The rows of a group lie close to one hidden flat surface of 9 dimensions, which passes through zero. Surfaces can cross.
Some rows, each with its group after it:
[ -2.8 -14.6   2.1 -13.7 -12.6 -20.0 -10.8   2.6 -11.8   7.1   6.6  -2.0
  18.1]	foza
[-34.8  11.4 -15.2   8.7  67.4  18.9  -8.1  24.4 -42.4 -10.2  27.6   6.8
  29.0]	bakup
[-48.4  -7.8 -25.9  -3.1 -29.7 -25.7  -0.7 -10.6  12.5  14.5 -24.3  29.3
   2.2]	sutif
[-16.0  -3.8  14.1 -16.5  10.4  -5.1   6.9  -6.6  13.0  20.2 -18.1   1.8
  13.5]	bakup
[ 75.3  34.6  29.2   5.9  43.7  12.5  63.3   6.9  -8.0 -27.2  10.0  68.7
 -25.8]	Bufup
[ 24.3 -47.2   9.8  25.4  11.6  11.7  38.5  -7.2  -4.4   0.9  21.2 -23.7
 -10.8]	Luk
[ -6.6   7.9  -0.7 -15.7  -1.4 -13.6  11.5   5.9 -12.4 -17.0  -6.0 -11.8
  10.0]	Luk
[ 10.1  19.6  30.0  -4.1 -28.1 -26.5  -2.1  -4.9 -12.1  10.3  -2.9   2.2
 -18.0]	Luk
[ 39.7  32.0 -28.4   2.4  22.3 -19.3  36.4  47.7   9.4  14.5 -74.8  10.6
  -1.7]	Bufup
[ 20.6  37.0  10.5 -27.4   6.7 -16.4   8.8  -3.1 -20.7  10.7 -21.6   3.5
  -0.7]	sutif
[ 24.8 -17.1 -14.0  -2.5  -1.7 -11.3 -33.4  26.0 -28.6 -30.7 -17.8 -11.7
  42.7]	Lofev
[ 37.2  34.3 -60.0   8.4 -20.7  -9.4  15.8  14.8  14.5 -49.7 -31.0  16.0
  41.1]	bakup
[ 30.4 -34.9 -38.4 -15.9  -5.7 -19.4  29.6   1.2  -7.8  15.6 -15.4  17.9
  12.0]	foza
[-38.7  31.5   3.8   1.5  29.0  12.3  -6.7 -39.6  10.4  24.5 -49.1  12.6
  13.0]	Bufup
[  0.4 -40.0  31.1  33.3  -4.0 -12.0 -15.4  -9.9  12.1  16.1  15.3 -34.8
  57.2]	sutif
[ 13.5  17.9 -17.0  -0.9  16.4  -5.1  25.0  12.9 -21.7  18.0  -9.8  -1.0
 -18.3]	Bufup
[-36.7   4.8   8.1   3.6 -24.9  12.6 -21.8 -22.9   6.1 -21.3  -1.4 -31.8
 -22.9]	Bufup
[ -9.3 -45.7   9.4  -8.7  33.3  13.2  -0.1   6.7 -28.2  15.7  14.7 -14.9
 -12.4]	foza
[-16.3 -50.4  -1.8  49.7  13.2   3.8 -16.7  -2.3   3.7  24.4   9.0   9.9
  28.8]	Lofev
[-34.9   5.3 -22.7 -37.5  17.0  13.9   8.4 -33.7 -11.0  33.7 -17.0  11.4
 -22.8]	Vutor
[  0.7   6.9  -5.0   2.2  -8.6  -4.7  12.2 -23.7 -24.4  -8.1   6.6  30.1
 -21.1]	Vutor
[ 14.7 -21.8 -35.0  16.3 -35.6  -6.4   6.7  45.6 -11.1 -14.5   7.6  11.5
 -59.1]	bakup
[ -6.8 -10.1  -0.8 -27.2 -28.5  -6.5  10.3  -1.1  18.2  -5.0   0.9   6.6
 -29.7]	bakup
[  3.4  20.5 -40.8 -35.9 -23.2 -18.3  -6.9   2.3 -11.3  -7.0  29.4  28.3
  39.7]	bakup
[ -3.5 -23.3   3.6  10.3  23.2  24.5 -21.3  -3.0  -0.4 -17.2 -34.2 -28.9
  13.7]	Vutor
[ 40.3  -1.7  47.6  21.5 -12.7 -10.6  38.7  29.4  18.6 -52.5  26.7  10.7
 -15.4]	Vutor
[ -2.1  24.0  10.7 -34.1  20.1  13.3 -15.3  -8.0   5.8 -16.2  12.3   2.2
  31.4]	Luk
[-15.9   9.8 -16.5  85.6 -43.4   0.8 -18.0  -8.1  26.0 -15.8  17.9   0.7
   2.8]	sutif
[  2.8  50.4  -6.6 -50.1 -19.2 -15.5  30.8  31.6  19.8 -23.7  -5.9 -29.2
 -10.2]	Vutor
[ -3.8 -38.4 -19.6   1.2  10.3   2.9  30.9  -5.7 -18.9  -0.4  21.6 -15.6
  10.2]	Luk
[ -0.5 -24.3 -24.2  -8.3 -77.5 -31.3 -11.8   1.8  55.6 -14.4  18.0  18.3
  31.6]	foza
[ -7.0   1.2 -19.6  -7.2  35.1  -0.5  23.5 -26.8 -13.1  55.2 -28.0  15.8
   7.1]	Bufup
[-16.8  -8.8  26.4 -25.1  37.8 -11.9  30.2  17.9 -39.7  -2.9 -42.6 -29.3
 -16.6]	Luk
[  8.2  23.3  -4.7 -21.6 -19.1   5.7 -29.9   4.3  14.5 -13.5  66.2  -5.5
  30.0]	Lofev
[ -7.0  -1.8 -33.6   4.7 -24.5 -26.8 -31.3  46.1 -10.3  16.4  13.2  19.1
  10.1]	bakup
[  1.1 -34.1  25.7 -34.2  -9.8  -2.8 -14.2 -12.9  14.4 -26.5 -20.1 -14.6
  23.0]	Bufup
[ 19.9  26.9  -5.7  -7.6  23.8   0.6  22.4   4.3 -39.9   9.4  36.8   0.9
   0.4]	foza
[ 18.8  -4.7   0.1 -35.6  12.2  31.5 -72.5   4.2  17.2  -5.5   8.6   0.3
  24.2]	sutif
[-32.5  19.7   2.0  17.9 -40.0 -19.8  -1.0 -56.6   3.1   4.1 -13.7  13.4
   8.2]	Luk
[-12.0  18.4  -3.4  -5.9   0.9 -10.2  22.2 -27.7  -6.2  12.7 -29.0   8.4
   3.9]	bakup
[  5.7 -20.4   2.8 -22.7   9.0   1.6   3.8   8.3 -19.1 -12.3  10.6  15.8
 -16.1]	Vutor
[ 19.2  14.5   1.4  -3.9   1.0  16.5  36.6 -10.8   1.0  10.5  32.7   5.3
 -50.4]	Lofev
[-17.2  39.2  -7.8   4.1   4.0 -18.2  35.0 -25.1 -38.1  42.5  22.0  15.5
 -21.7]	Lofev
[  7.5 -14.1   1.1 -29.8 -15.8 -18.9 -18.9  21.0 -23.8  12.9  39.7   2.3
 -13.6]	foza
[ -4.9   6.3 -27.6 -14.2  14.4  27.2  -7.3 -10.0   9.3  19.1 -30.7 -77.8
   0.4]	Vutor
[-26.6 -11.4 -10.4  -0.2 -26.4  13.0 -35.3 -41.5  18.2  -8.7  -8.0   9.7
  -2.9]	sutif
[  8.0  55.0 -24.2   5.3 -11.8   1.5  35.9  -2.3   9.1  -1.4 -17.6  21.2
 -43.6]	foza
[  6.3 -18.0  -4.7  15.2 -28.3 -15.4  10.5   4.6  14.2 -22.5  -3.2 -37.3
  25.0]	Lofev
[ 31.8   4.4   5.8  30.4  -3.6  15.5   5.0  21.1  26.4 -19.8  -6.2 -12.2
 -12.8]	Luk
[ -3.8 -31.7  24.3   8.3  35.9   8.6 -40.3  23.8  -2.7   8.0 -14.0   0.1
  22.5]	Lofev
[-33.7   0.1  23.1 -38.4  -1.2   5.3  -2.5  -8.4  -2.0  -7.3   7.3   2.0
 -37.4]	bakup
[ -2.9 -56.3  13.9  21.0   9.2  34.3  -9.4  -5.3  51.0   4.2   4.7   8.8
 -17.0]	Lofev
[-39.8  34.6 -21.1 -25.0  20.0  20.1 -41.7   2.9  -9.3  -8.9   4.4 -16.7
  24.1]	sutif
[-12.6  14.6  28.4 -20.9   8.9  -5.9 -13.2 -18.2 -18.7 -14.0 -55.8  12.9
  -9.3]	Vutor
[ 16.8  -1.0  21.9  35.8  30.9  12.8   5.8  19.9  -2.4   5.9 -21.5 -12.3
  -4.3]	Lofev
[-16.2  15.9  18.7  -3.5 -12.7 -28.0  41.3  36.8  32.0  38.3 -14.5 -26.5
 -16.2]	Lofev
[ 32.7   6.0  15.0   9.2   4.1  10.3 -17.0 -10.3 -28.7  -7.9  14.6 -27.9
  -9.2]	Vutor
[  6.7  40.5  -2.8 -31.6 -40.7 -17.9   3.5 -51.0 -16.4  -5.0 -17.3  22.7
 -24.7]	bakup
[-20.9 -15.4 -64.3  -6.4  38.0  36.5 -37.3  52.7   6.9 -21.3  16.2  -0.5
  30.8]	Luk
[ 19.9 -21.1  -6.1  47.1 -14.5  -6.5   0.8   5.9   9.4 -14.2 -29.2 -16.3
  16.7]	Vutor
[ -6.9  31.4  -7.4  51.0 -42.1  -9.3 -16.6 -10.7   5.7  -8.7   9.8  11.9
  -7.3]	sutif
[ 41.8   3.9 -21.5  17.9   8.5  -7.3  15.5  55.1  -1.4  10.9  -0.9  -3.3
  -0.4]	Bufup
[  8.7  -7.4 -17.7 -39.2   2.8 -18.6  18.5   4.6 -14.0  17.5 -31.4   6.8
  -3.2]	Bufup
[ 11.7 -10.4   7.4   5.9 -41.0 -17.7   9.3 -10.8   0.5 -16.7  36.4 -10.9
   7.6]	foza
[ -7.4  18.1  28.9  12.2   8.0  27.3 -29.5 -15.3   3.0 -26.7  18.0   1.8
  -9.8]	sutif
[-11.6   1.6  -5.6  -5.4  40.0  30.1  20.6 -38.6  45.1  16.1 -42.3  24.3
  34.9]	Luk
[-11.1 -44.3  -8.5 -15.0  19.7   4.8  35.7   5.1   3.6   4.3  -7.8  -7.7
  -3.8]	sutif
[ -6.2   1.4 -24.4  40.9   6.6  11.5  -0.8  11.4  21.5  31.8   1.9   7.0
  -0.8]	Bufup
[-14.9  11.0   6.8 -21.4  -8.7 -13.9  -4.1  19.1 -38.0  20.6  19.6   0.6
 -56.6]	foza
[-14.9   0.3  22.7  10.9   1.8 -22.2 -42.6  12.8 -15.8  20.5 -51.3 -20.7
  14.4]	foza

New rows. What belongs after each?
[ 27.6 -10.9  11.9 -16.5  38.8   9.1  17.8   6.3 -20.7   2.5  -8.3 -25.5
  -3.2]	Bufup
[ 10.7  19.3 -13.6  53.7 -17.1   3.9   2.0  10.0   5.3 -14.8  18.6 -10.3
  -4.2]	sutif
[ -4.3 -18.9 -31.6  21.5 -68.0 -31.5  -9.4   5.8 -41.1  -7.5  63.4  -6.7
 -22.2]	Luk
[-37.6   5.8   2.8   6.5   4.0   7.0 -29.6 -14.1   0.2  -3.3   9.0 -17.5
  30.3]	sutif
[ 17.6 -30.5   1.8   7.3 -20.6  -0.3  -6.6  17.8  29.8 -16.9   2.9  -1.0
  10.8]	Bufup
[ 13.9 -14.9  10.7 -32.2  21.9 -11.7  29.5 -43.8 -55.7  -7.5  14.7 -13.2
  39.8]	foza
[-37.6  -7.6  51.3   3.8 -60.7 -26.9 -15.3 -19.0 -23.7 -13.3  -7.0 -35.7
 -65.9]	foza
[ 29.4 -50.1   0.5   8.2  28.6  10.1   2.4  -5.8  -6.0   8.1 -54.5 -11.8
   2.8]	foza
[ -2.4  35.3 -32.3  10.7  -0.4   7.6 -38.2  68.3  34.5   9.2 -68.6  24.4
 -26.7]	Luk
[ 29.7 -19.5  12.8  -2.8   9.9  -5.4 -55.3  32.4 -21.9  27.5  32.7 -22.1
  28.7]	Vutor
[-18.1   5.2  22.3  -9.9  32.2  -9.9 -29.4  -0.7 -34.4  25.0 -62.9 -11.1
   4.7]	foza
[  4.3 -29.5 -34.6  -8.1  -4.2 -11.7  12.5 -12.2 -29.4  15.2 -40.2  21.0
 -27.5]	Vutor
[ -5.2  13.5   1.3 -21.6   4.2  -4.7 -33.0  35.5   3.1 -22.5  -9.8 -27.8
  35.6]	Vutor
[-8.3 -2.6 -4.2 -3.8 -6.0 -7.8 20.4  4.9  7.3  1.1 28.9 32.4 -6.5]	Vutor
[  9.1  30.6   2.9   1.3   1.1   1.7  32.0 -29.8 -16.3  -5.0 -23.1 -18.0
 -17.7]	sutif
[ 12.1 -46.2  22.9 -10.4  -5.6   5.7  31.3 -35.1  29.5  -6.8 -46.4  19.2
 -25.0]	sutif
[ -8.8  -1.8  14.6  29.3  43.4  36.3   1.1 -30.1  32.5  13.3 -40.0 -15.4
  21.7]	Bufup
[-60.6 -33.9  -5.0 -29.0   8.5  12.3 -13.8  11.1   7.5  23.7  -7.9  15.7
 -48.8]	foza
[43.0 16.0  0.1 -4.2 16.8  7.6 -9.3 20.8 -8.8 -2.2 29.7  2.8 11.2]	foza
[ 45.4  12.4 -14.6  43.1  24.7  10.1  15.4   3.3  13.2  -3.8 -25.2 -10.6
  55.2]	foza
[-70.5 -11.0   2.0  -5.9  -9.4   8.1 -23.6 -36.9  15.6 -10.6 -19.8  15.9
   3.3]	sutif
[-17.0  21.3  13.4 -46.2   7.8 -11.4 -16.9   9.6 -10.5   0.2  -7.3  12.7
   5.2]	Vutor
[  7.7  32.5 -42.2   9.5 -19.8   6.9   1.0 -22.2   5.8  -7.0 -26.5 -15.3
  -6.7]	sutif
[  9.7  12.8  26.9   5.2  14.6 -13.7  -6.0 -24.4 -28.4  -8.9 -20.0 -21.9
  44.4]	foza
[-22.4 -53.8  20.6 -35.9 -15.0  25.1 -41.0 -25.7  -8.2 -10.8  61.5 -42.3
 -22.7]	Bufup
[ -1.2   7.5  58.3 -12.2  22.3   0.3  -8.4   0.7 -24.9   5.9 -13.1 -12.9
 -33.2]	Luk
[ 56.6  15.7  43.8 -13.6 -27.0 -17.2 -21.1 -15.8 -21.6 -28.8 -17.7 -29.6
  -6.8]	foza
[ 11.8  44.6  29.1   8.8  -0.2   5.8 -50.2   7.7   8.1 -12.7   1.5  18.7
  15.0]	sutif
[ 44.3   5.2 -14.5   9.2 -17.1  -3.0 -13.6  28.0  21.5   0.2  -6.3  29.8
  -8.0]	sutif
[-58.7  -4.3  24.8 -51.1  19.9   7.0  22.0 -13.2  30.0   4.4 -15.5   4.1
   0.0]	bakup
[ -3.5  -8.2  22.3  10.5 -10.1   9.7 -12.6 -54.1   1.1  -1.3  -8.7 -30.0
  14.5]	sutif
[  8.8  17.8 -29.7  20.6  21.3 -11.4  30.7  10.1 -16.0  15.0  12.5   7.9
  41.5]	foza
[ 16.2  53.3 -15.4 -14.3 -17.9 -33.7  15.6  -0.4 -33.9  10.0  -9.7  13.6
  -0.6]	foza
[  6.6  -7.7 -38.3   8.6  13.0  11.6  35.7 -15.8  28.5  -3.0  -0.6  18.3
  30.8]	foza
[ -2.7  26.7  -8.8 -26.7   5.9   7.4  -4.9   1.9   5.0  -3.8  34.9  22.6
  24.2]	foza
[-16.9 -17.5  29.4 -19.7  16.6 -13.3 -23.5  21.7   6.2 -10.0 -39.2  30.2
  21.5]	Vutor
[  1.3   7.3 -20.0  -5.7  -8.5   0.0   4.4  20.0   6.3  14.3  47.4 -11.5
   6.1]	Vutor
[-29.1  23.0 -13.2  -9.2 -20.6 -12.4  24.5 -22.5 -32.4 -33.8 -17.7 -11.1
 -23.1]	Luk
[ 15.2  14.1   8.2 -24.8  13.0 -16.1  45.6 -38.6  -9.1  11.4  -6.5  84.8
  -8.0]	Bufup
[  6.3 -13.9  39.0   7.8  -8.1  -9.2 -18.5  10.0   7.3   2.6  18.0  26.5
   2.7]	sutif
[-24.2  13.4 -63.1  43.2 -24.6   4.2   9.5 -27.7   5.4 -11.5 -29.4 -10.7
  14.3]	Vutor
[  8.7 -29.2  -2.0 -17.8 -14.0  16.5 -29.1   9.7  46.5  -7.2 -24.1  12.6
 -11.7]	foza
[ -2.9  25.8  -3.2  -4.2   5.2  14.8 -15.7 -15.9  -0.7   5.4  37.4  18.5
   6.1]	Lofev
[-26.2 -15.8 -34.9  18.7 -54.7 -43.3  -3.7   8.8  17.8  10.8 -28.5  -4.4
  34.7]	Bufup
[ 22.3 -40.9 -32.0 -26.2  16.8   5.4  14.3   4.0   8.0  29.0  45.4  16.2
  34.1]	Luk
[-40.9  26.9  36.9   5.6 -25.0 -34.3   1.3 -14.7 -46.4   5.9  50.3  34.3
 -35.6]	sutif
[ -6.1  38.0 -11.9  -8.7  -8.5  -1.3   8.2  -2.8   7.5  -8.7  28.7  17.0
  11.1]	foza
[ 42.1   6.7   4.9  -9.8  23.6   4.1  -1.4  -8.1 -14.4  -5.1 -15.4  -2.7
  35.0]	foza
[-34.5 -19.4 -17.9  16.9   1.2   7.3  -1.0  25.8  24.2  14.8  29.9   7.0
  -1.5]	foza
[ -7.5 -21.7  -0.7 -21.8  -6.0 -22.1  11.1  28.2  16.4  10.5 -22.3  31.3
   1.6]	Vutor
[ 10.1   3.4 -36.8 -16.2  -9.6  -6.6  22.7   9.0   1.3 -19.4  13.3  -1.5
  17.1]	Luk
[ 28.4   4.5 -11.0  30.3   2.9  12.3  15.8 -31.1 -35.0 -32.0  15.7 -10.6
  -3.5]	Lofev
[-26.7  37.3   5.5 -21.9  -0.2  28.7 -32.8   6.0   9.3 -29.4 -52.2 -61.5
 -41.6]	Bufup
[  2.5 -35.2 -11.2 -14.6  19.4  -7.0  30.4 -11.8 -31.4  27.9 -66.4   3.2
 -39.5]	foza
[ 22.9  18.2  14.6   3.1 -20.3  -4.0  -9.5 -15.8  -3.4   1.6  -6.5  11.8
 -12.0]	sutif
[ 11.5  15.0 -24.1 -25.7  17.3 -24.5  33.8 -13.5 -34.1  39.6 -16.3  20.4
  11.4]	bakup
[ 26.7  39.6 -29.9   3.7   1.6  -4.1  23.0 -32.5 -42.0 -13.2 -11.1  17.3
  -1.8]	bakup
[-20.5 -10.2  39.0  26.6  -3.2   8.7 -30.7  -0.2  12.9 -15.9  -1.2 -31.5
   2.7]	foza
[  7.2   2.9 -10.4  10.1  18.6  27.0 -35.5  31.8 -17.1 -11.6  70.2 -28.0
   9.4]	sutif
[ 11.3   7.5 -34.3  -6.3  -5.8  -2.1   3.6  17.4  23.5   7.3  11.3  29.2
  17.4]	foza
[-17.7  -5.1 -24.4  -9.0 -15.5 -19.5  -9.0   7.5  -8.8   3.2  16.4   4.3
  32.5]	Luk
[ 22.2 -31.1  -9.6   1.2 -24.7   5.3  17.0  -5.9  23.7 -14.6  16.1   1.0
  -8.6]	foza
[ 26.9 -18.1 -15.2  15.4   6.2   6.5  -4.4  19.0  20.4   3.3  -3.3   0.3
  17.4]	foza
[ 17.6  12.3  68.4  43.3 -31.7 -15.7 -16.2 -30.0  30.0  -6.8  20.4 -20.2
  42.6]	Luk
[-23.7  19.1  -4.6   1.9   2.2 -33.3 -17.7   9.0 -26.8  27.5 -18.3   1.4
  44.3]	foza
[-6.1 -7.7 -5.7 18.7 -7.4 -2.7 15.2  1.4  3.7 -0.7 33.2 -3.5  1.7]	foza
[-12.5 -19.1  -0.9  14.4 -19.4  -6.0   7.7 -11.3   5.0   1.5   4.4  10.4
 -14.9]	sutif
[  1.5  13.6  -4.8  27.1  -0.4 -10.2   8.0   6.6   0.3   9.4 -19.2  -4.6
  -1.8]	foza
[ -5.2  -6.4  -2.0 -12.8  -9.6  -8.1  47.7  45.3  59.1  17.2  46.6   8.2
  -0.5]	Vutor
[-6.7 -2.5  0.0 16.9 -4.1 -0.1  3.0  5.8  0.1  2.0  6.9 -4.3 -5.2]	foza
[ -6.8   6.1  -9.2  -2.6 -12.4  -4.0   4.6  -1.0   7.1  -2.5   1.3   9.2
  -2.1]	foza
[ 13.3  -7.9  29.4   2.1  -9.4  10.1 -18.9 -21.4  19.2 -30.4  -7.8 -18.3
  27.7]	foza
[ 15.7  53.7   7.8 -55.7  12.1  37.7 -16.1  -0.5  29.4  -9.7   9.9  36.8
 -47.3]	Lofev
[ 29.5  -5.6  -6.0 -14.5   9.2   9.5  -0.1  13.4  -2.7   2.4  10.2   4.7
 -17.1]	foza
[-20.2   2.3  48.0  23.0 -48.0  11.9 -39.2  -9.3  44.9 -36.8  14.7 -23.8
 -24.1]	foza
[ 40.2 -57.5 -24.7 -23.2 -20.7  -2.1  25.5   9.3  12.0  13.9  23.8  27.3
 -38.6]	Bufup
[-13.1  30.7  -1.7  56.9 -27.3 -12.9   9.0  -1.7  16.0 -10.5  -9.4  12.6
  -3.3]	sutif
[  7.6  -8.5  -0.5  -7.7  11.6   6.8  -3.0  21.2   7.5  20.0  -2.0  20.8
 -21.8]	Lofev
[  2.4  15.3   8.8  24.4 -19.3  -4.5  23.2   5.1  37.5  13.9  25.0  -0.2
   6.0]	Vutor
[-49.6  -8.5  17.4  48.3  23.3  21.9  -1.9 -12.0  20.0 -11.2   8.2 -24.1
  35.5]	foza
[ -8.5 -27.6 -32.8  -0.3  11.4   0.3 -46.8  -8.8 -27.7  57.1  29.1  19.3
  17.8]	Vutor
[  5.6 -21.2   3.5  -2.2   9.6  16.0 -30.9  -7.9  -9.7  25.3  38.5  16.7
 -16.1]	Luk
[  7.5  20.3 -23.6   2.5   1.7 -10.0   9.2  32.0 -11.9  19.2  38.6  11.2
  -4.4]	foza
[ 46.3 -12.3 -44.1   8.8   4.5  -8.6  23.0  19.1   5.3  14.8   4.1  14.7
  39.0]	foza
[-55.1  -6.5 -23.8  -9.8  10.6   5.1   1.7  12.7  49.2  16.6   7.9  19.7
  36.1]	Vutor
[ -9.0  43.8   5.6 -20.2  -3.9   3.0 -19.7  11.5   8.5 -14.8 -19.4 -46.6
  21.0]	Vutor
[-24.6  -2.4  -3.8 -86.7  44.7  23.9 -29.8  40.6  10.6   4.0 -33.0 -58.5
  17.0]	Vutor
[ 50.2  20.2  -4.1  12.2  20.8 -11.1  40.2  35.1 -15.3  -5.6  -1.2  19.2
   0.0]	Bufup
[ 13.8  30.3  -5.7   6.9  13.0  11.6  -8.6   1.3  17.5 -14.5  28.2   3.5
  49.8]	foza
[ -6.3  -6.0  17.0  34.6  -0.6  23.3 -52.0  34.9  23.5 -42.5  11.7 -19.6
  16.1]	bakup
[-18.2 -13.3  -3.8 -37.6 -38.0  -2.1   6.8 -31.3 -28.1 -15.8  21.1 -17.2
 -66.6]	Bufup
[  9.8 -20.2  17.3  12.4  14.0  14.9 -19.1  23.5  -3.3 -80.5 -18.1 -18.6
  22.1]	Vutor
[ 39.8 -42.3   9.3  -1.4 -33.1   3.1  -9.8  45.1  24.2 -56.2  16.0 -41.8
 -12.6]	Bufup
[-10.7  13.8  14.1  15.0   0.6  -2.2 -19.4 -31.7 -32.9 -13.2  29.5  43.6
   1.6]	Vutor
